All groups share one centre, and each spreads out both ways along 7 directions, with some noise.
Some rows, each with its group after it:
[-10   6   9   1   4  -4  -6   7   9   5   4   8  -7   0  -7  11 -13] : z_333
[ 20   9  10  -1  -1   1  -3   0  18  46  12  20 -13  14   1  12 -22] : z_211
[  7   5  17   7  15   1 -10 -11  -6   5  -3   1 -10  -1  -7  15  -3] : z_242
[ -4  -5  -2  -9   3 -21   2   3  -4 -43  -2   0 -11  -4   6  -8  31] : z_211
[-27  -1   2 -13   2  20   0  -2 -32   2 -34  -8  39   4 -13 -37 -10] : z_242
[  4 -12 -34  -2 -21  17   9  -3  19 -20  25 -37  22 -10   4  -1 -13] : z_333
[  9   2  35 -16  12  -6  11  -2   8  -5   7  21 -24  10 -12  10 -29] : z_561
[ 21   4 -12 -14   8 -11 -11   7  -3 -12 -20   9 -20 -10   0 -23  17] : z_333
[-24   5   2 -12  -4   3  -7  18   1   8 -13  14  11   2 -10 -12 -16] : z_242
[ -6   4  10  -1   6   6  -3  -2   2   6  -2   5  -2  -3  -8  -1 -14] : z_211
[ -4   2  -1   6  11  -8  16 -10 -17  27  14 -14 -21   9  13 -16  -4] : z_713
[  0   9  11  17  16  18  -1 -13  -9  14  -7  -8 -12 -19 -16  15 -33] : z_713
[-22  -6 -28  -4  -3  -1   8  11   8 -31  12 -15 -19 -26  -5 -11 -22] : z_242
[-16   4  16  -3  27 -13   2 -10 -44   3 -29   2 -11   5  -1 -32  17] : z_713
[ -4  -5   4 -18  12  -2  11 -13 -14   0   2 -20 -15   5  -7 -32 -19] : z_810
[ -9   0  -1  -3   0   0  -9   9   4 -15 -10   4   2  -7  -7   1  -6] : z_810
[  1   4  16  10  21  13  -3 -17 -14  -3 -15 -13  -9 -18 -16   4 -18] : z_810
[ -6  -1  -3  -1   1   2   4  -4  11  -1  13 -26 -14  -8  -8  -3 -29] : z_713
[ 32  -5   6   4  12  -4   8 -20 -12 -23  -7  -8 -10  -4   2   3  23] : z_242
[ 13   4  15  -4  17 -10   4 -10 -15   2 -11   9 -14   4   2  -9  10] : z_333
[-28  -1 -11  11 -10  -4   6   1  -9  37  11 -17  11  12  18 -15  11] : z_810
[ 27   5  18   5  22   2   4 -23 -24   7 -24  -1   0   5   0 -11  18] : z_561
[-11 -20 -13 -27  -1  -5   7 -12   7 -25  19 -47  -4   8  -1 -37 -12] : z_713
[ 37   1  18   7  16  37  -3 -14   3 -64 -29 -10  13 -39 -35  26 -29] : z_810
[ 56 -20 -14  -6  -8  28  25 -31  14 -51  20 -40  12 -14  -4   5 -16] : z_810
[ 47   1  18  -5   7   5   7  -2  10 -16   0  28 -16  -4  -7  22  -7] : z_242
[ 19 -17 -23   1   5  -4  30 -27  -5 -39  30 -47 -22 -16  10 -15  -2] : z_561
[ -4  -7 -17   6 -10  19   7  -1   8 -34   8 -26  22 -15  -5  11 -12] : z_333
[ 18  -4  22  11  22  22   6 -40 -21  19 -10 -37   9   7  -9  -1 -12] : z_242
[ 34   2  15  11  14  20   9 -26  -2  24   7 -14 -10  -1  -8   8 -29] : z_211
[-12   6  21 -16  10   0 -13  -1  -2  -8 -18  -1  -7   1 -15 -12 -11] : z_713
[ 18 -13  32 -36  13 -17  30 -14 -24 -35   0  24 -12  25   0 -23   6] : z_561
[ -1 -10 -19  -2  -2  18  15 -14  -7 -26   8 -43   8 -17  -5 -13 -20] : z_713
[ 23   5  -9  19   8  21  -7   2  -8 -32 -24   8   7 -41 -10  22   1] : z_211
[-22   6   6  -4  12   1  -6  -1 -12  18  -9  -9  -3   0  -7 -21 -10] : z_561
[16 -3  1  3 -1  1 -1 -3  4 -6 -1 11  8  4  2  9 14] : z_810
[-10   1   7  -5  -2  13   1   3  19 -13   5   0   3 -12 -23  15 -41] : z_561
[  8   6  11   2   5  17  -2  -6  -5  26 -12   3   5   2  -9   0 -20] : z_211
[ -5  10   2  -6   2  -4 -16  13   3  -6 -16  19  -6  -4  -5  -3   1] : z_333
[ 23 -23  10 -37  -7  21   2 -30  27 -24  14 -49  30  17 -20 -15 -35] : z_713
[ 11  -6  -6   0  -6  14   6  -6   8 -11   6 -17  12  -6  -3   7 -12] : z_561
[ 20  -6  -8  -4   0  -4  17  -6   6 -25  17  -7 -26 -10   2  -4 -12] : z_242
[ -6  -5  -4   1  -5   0  -1   0  11 -22   7 -13  -1 -11  -5  12 -10] : z_211
[  9   0  15  -8  22   6   5 -16 -24 -19 -20 -11  -6  -9 -11 -18 -11] : z_810
[ 17  -2   6   1  22 -11   1 -14  -8 -38  -2 -14 -31 -16  -5   1   4] : z_713
[ -4   3  15 -11  -3  26  -7  -5  -2   4 -16  -7  34   2 -18  -4 -23] : z_713
[ 25  -6   0  17   4  14  14 -23   0  13  16 -26  -1   0   6  15  -6] : z_810
[ -7  -8  17 -21  -8 -17   9 -11  23   4  30  -9  -7  32   4  -2  -6] : z_211
[ -1   6  12 -22   1   8  11   9   3  25   7  17 -15   8 -13 -20 -49] : z_242
[ 28  14  16  -2   9  -7 -15   7  26  29   5  25 -36   4  -4  17 -18] : z_333
[-24  10  31   7  22 -19  -7   3 -16  -7 -15  22 -29 -14 -10  11  -1] : z_333
[ -3   0   8  -9   3  24   0 -14  -9  26 -14 -15  14   8 -14 -25 -31] : z_333
[  7  -9 -17   5   4  12  19 -20 -12 -16   9 -44  -2 -15  -3  -9 -21] : z_211
[  8  -6   7  -1  17  -8   9 -21 -30 -10 -11 -16   0   5  11 -21  28] : z_242
[ 31  -1   8   7   1  35 -11  -2 -13 -61 -48  13  50 -22 -24  20  17] : z_810
[ 53   0  21  11  39  -5  12 -37 -18 -26  -6  -9 -50 -20  -6  15   5] : z_333
[ 20  -5  18 -24  -2 -14   9  11  -5 -33  -7  35  -1  14  -2  -2  21] : z_561
[  8   0  43 -17   4 -28 -18   9   8 -23  -8  48  -3  29  -2  21  40] : z_211
[ 31   5  21  22  34  22   3 -34 -24  11 -18 -28 -10 -14 -13  10 -10] : z_561
[ 13   1   0   2  -6  -5  -2   3  11 -13   6  10  -6   1   3  12   6] : z_561

New rows, each followed by its group:
[ -8   4 -15  25   7  43  -5 -23 -13  31 -10 -62  25 -19 -11  -8 -37] : z_561
[ 24 -14   4 -36  -8   4  13  -7  -2 -28  -8   4  24  18  -1 -32   5] : z_810
[ -7   3  19  18   3  29 -25 -14  -8  -8 -33 -16  51  -6 -16  19   6] : z_242
[ 13  -6  -2  -7   8   5  10  -6  -9 -29  -5  -2 -12 -16  -8 -10  -9] : z_242
[ 37   1   5  15   8  22  -6 -13  -1 -20 -19  -3  18 -20 -11  27   6] : z_561
[  1   0  24 -14  21   5  -2 -18 -25 -10 -20 -12   2   3 -13 -22 -11] : z_713
[  0  -9  10   9  19  -5  20 -25 -10   5  22 -25 -27   1   4  -2 -18] : z_333
[ -2  -2 -38  26   2  14  -5 -15  -2  14  12 -56   0 -23   7  -6  -6] : z_561
[ -4   8 -15  -1  25   9 -11  -8 -10 -22 -18 -31 -32 -35 -17 -30 -23] : z_333
[ 23   2   4  21  12  20  12 -14 -14   6  -7  -6   3 -13  -7  17 -12] : z_713
[ -7  11  -4  19   8  -2 -18  13  -4 -36 -21  20  -2 -31  -8  29  19] : z_810
[ 50  -2   0  22  18 -20  32 -12 -47   6 -17  28 -20  13  34  -2  68] : z_713
[ -6  -9  -1  -3   2  -1  -4   0  -5 -74  -7 -14   7 -21  -9   5  15] : z_211
[-27   4  24 -20  15  15 -16  -7  -1   0 -17 -18   4  -4 -26 -16 -44] : z_713
[-25   9   6  14  11  -8 -18  13 -21   0 -33  18   9 -10  -2   4  24] : z_810
[  3   0   0  18  22  11   4 -25 -22   8  -8 -35 -13 -15   0 -11  -2] : z_561
[  8 -16 -30 -17 -11   1  40  -7  -2 -21  23 -29  -2   0  12 -37 -13] : z_242
[ -3  -5 -10  -2   3   1  15  -4   7 -23  19 -21 -19 -17  -5  -2 -19] : z_561
[-12   1  -4   2   0 -11   3  -2  -4  16  11  -5 -10   5  10  -6   5] : z_810
[ 42  -7 -15 -13  -3  14  11 -20   4   2   3 -26   4   6   4 -23   2] : z_333
[ 16  -6   9   5  13  20   0 -15  -4 -59 -14 -21  11 -27 -17  15  -5] : z_211
[ -9  11   0  -5 -18  18 -14  31  43  -1   2  27  15 -15 -19  31 -40] : z_242
[-21 -12  25 -45  -4   5  26  -3  -3  -6  17   3   6  25 -19 -26 -53] : z_561
[ 34  -5  -4  -9   0  -5  20  -6  11 -19  17   0 -16  -7  -1  -2  -7] : z_242
[ 48   1  36  -8  26  -5   0 -23  -6 -22 -19   6 -16   3  -8   5  13] : z_713
[  7   4  10 -15 -13  21  -5  15  25   1  -6  35  10   1 -14  14 -34] : z_242
[  6   4   9  12  16  13  -8 -13 -11  19 -12 -15  -3  -6 -11   2 -11] : z_561
[  7   8  -3  22   0  13 -11  -7  32  52  23 -24 -17  -4  -1  30 -32] : z_561
[  4  -1  -1  14  -4  17   7 -19 -23  31 -11 -11  43  20   9  -2  17] : z_810
[ 44  14  -4  15   9  12   5  -5   0  43  -2  17 -20  -1   5   8  -5] : z_211
[ -8  13   0  -5  47  -4  -7 -20 -27  19 -16 -43 -66 -26 -14 -57 -40] : z_333
[ -5  -5  12 -32  -5 -19 -17   7  18 -31   4   3  -6  11  -6 -11   9] : z_713
[ 28   2  33  -3  37  20  15 -38 -18   2 -11 -31 -21 -10 -25 -12 -51] : z_810
[ 39  -1 -21 -21  -4  -5  -3   4  11  -7 -13   5  -8   2  10 -31  20] : z_333
[ 21   6   1  -7   7   7  -8   0  -2  -3 -19   7  -4  -4  -6 -16   5] : z_333
[  0   4   7  16  20  19   5 -14 -16  -4 -13 -15  -2 -23 -16   8 -23] : z_713
[  0  20  16 -19  38  -8 -13 -11 -12  59 -24  -2 -58   6 -11 -56 -33] : z_333
[ 28   0  10  -3  18   3   5 -16 -11   5  -8  -9 -15  -1  -3 -16  -1] : z_333
[ -9  10  32 -38  12  -9 -21  20   7 -29 -29  44 -17  -4 -28 -14 -20] : z_810
[-41   0  -5  16  -2  15  -9  15   0 -47  -7 -13  19 -37 -20  22 -24] : z_333
[ 14   0   7  -4   4  10  11  -7   7   5   9  -9 -18  -7 -11   1 -36] : z_242
[-38   9   0 -14  13 -15   3  20 -10  11   2   9 -39  -9  -5 -32 -32] : z_242
[  5   2  -5   0   5  -1   1  -2  13  -1  11 -11 -28 -13  -4   4 -22] : z_333
[ 16  -2  -7  14   7   5   3 -11  -3 -15  -1 -19  -4 -14   2   3   2] : z_561
[  1   6   0  25  30  18  -5 -27 -27  14 -17 -46  -9 -24  -9  -7 -15] : z_561
[ 53  -3  20 -13  13 -16  17 -12 -15  -9  -4  30 -20  18  13  -3  31] : z_242
[ 27 -10  29 -35  -6 -19  23   3   6 -28  11  45 -10  27   1  -5   8] : z_561
[ -2   0   6   3  -1   2  -6   4  15 -22   7   5  -2 -10 -11  19  -9] : z_211
[ -5  -7   2 -13  -5 -19   1   1  11  -2  21   4 -10  16  12  -5   9] : z_211
[  0   8  31   5  19   7  -8  -3 -17  -7 -27  15   1  -4 -16  10  -6] : z_333
[ -5 -11  -3  -1  11 -15   8  -8 -14 -87  -6 -26 -10 -28  -3  -2  20] : z_211
[ 39  -7  28 -12  25   2  18 -27 -41 -41 -30  10   5   9  -4 -13  24] : z_561
[-14   2 -15  16   7   9   0   7 -17 -34 -15  -9  -1 -33  -9   0   1] : z_713
[ -8  -6   9 -11  -3  -4   5  -4  20   6  29 -11  -9  12  -3   8 -22] : z_211
[ -4 -19 -28 -13 -14 -22  29  -1   8 -26  40 -23 -24   5  18 -23  10] : z_561
[ -2   5   8   5  22 -11   7  -9 -28   9 -10  -1 -18   4   5 -20   4] : z_713
[  3   3  41  -7  43  21   1 -37 -42  16 -30 -32  -3   3 -25 -31 -34] : z_713
[-17   2  -7  18   2  22 -10  -7  12 -13   3 -40  13 -26 -14  15 -29] : z_242
[ 20   5  10   2  19   2  -1 -10  -7  -9 -14  -2 -14 -12 -10  -3   0] : z_333
[  7  -9  17  -3  -3  -6   9  -9 -15   6  -5  12  18  19   4   0  17] : z_333
[  8  -7 -36  19 -13  30   4 -17  16  21  27 -56  20 -10   8   7 -19] : z_561
[ 11   9   7  -1  19  16  -8 -10  -2   9 -18 -13 -10 -19 -18 -15 -30] : z_333
[ 41 -11   0 -13  10 -11  20 -18 -10 -29  10 -10 -24   6   9 -12  19] : z_810
[ 30  10 -54  25 -10  40  13   6  -4  39  -7   0  18 -24   7  -7 -17] : z_211
[ -7  -5 -13 -28  -3  -5  27  14 -13 -20   2  11 -15  -2  -2 -42 -23] : z_242
[ 24  13  -2 -16  27  -7 -16  -3   9  20 -14  -1 -57 -11 -10 -32 -21] : z_333
[ -8  12 -20 -18  17  -7 -24  15   0  -2 -28  -9 -38 -26 -11 -50 -14] : z_333
[ 21  14  41   0  69 -16   2 -36 -60  10 -39  -7 -63 -10 -10 -38  -1] : z_333
[-16 -11   4 -19   6 -11  14  -2 -19 -18  -6  -6  -3   4   0 -35   1] : z_561
[ 10   2   4 -12  -1 -11   5   7   2   0   4  16 -14   3   3  -1   0] : z_242
[-29  12 -25  -5   5 -17 -30  38  22 -22 -10  11 -41 -41 -15 -14  -7] : z_333
[ 19  -6  12  -9   2  -6  11 -11   4  -1  12   0   0  20   6  -3   7] : z_211
[ 26   0  10  -9   9   6   1  -7 -17 -11 -24   9  12   5  -3 -15  19] : z_333
[ 14   2  25   9  29   7  -7 -12 -10 -43 -21  -3 -14 -23 -21  21  -2] : z_211
[ 30  10 -21 -19  23   0 -26   1 -10 -25 -47  -2 -28 -32 -13 -53  10] : z_333
[ 38  -6  -7 -22  -4  12  36  -5   8  -4  21   9 -19   4  -2 -15 -42] : z_242
[-10   4  13   8  17 -33 -15  -6 -18   1  -5   3 -26   8  11  -4  40] : z_242
[  0   0  15  -3   9   8   2  -4   1 -14  -3   1  -5  -9 -15   7 -21] : z_561
[ 30   1   6   4  15  16   7 -16  -7 -20 -14 -15  -3 -17 -10   3  -6] : z_333
[ -7   6  10  11   7  13  -4 -14   8  17   8 -30  -2  -8 -11  18 -32] : z_242
[ 19   0  29   2  15   3   0 -17   6 -18   2  -4 -15  -6 -12  21 -12] : z_211
[ 21  -1  30  -7  31   8   1 -27 -21 -11 -21 -11 -16  -4 -15  -9  -4] : z_713
[-26   5  13  11  22   6  -8 -19 -32  14 -17 -35   7  -2  -9 -17  -8] : z_242
[ 38   3 -16   9   6  -1  20 -14 -27  25 -13   4 -11   4  16 -26  25] : z_211
[ 34 -18   7 -30   6 -36  43 -19 -14 -34  25   1 -31  24  20 -28  28] : z_561
[  9   8 -11  21  18 -17 -14  -2 -17   3 -19  -4 -15  -8  15  -5  42] : z_561
[-15  14 -20 -18  11   5 -24  21   4  -4 -24  -3 -13 -24 -15 -37 -16] : z_333
[ -9   4  -3   6   9   2   2   0 -21  -4 -12  -1   1 -11   1  -6   3] : z_713
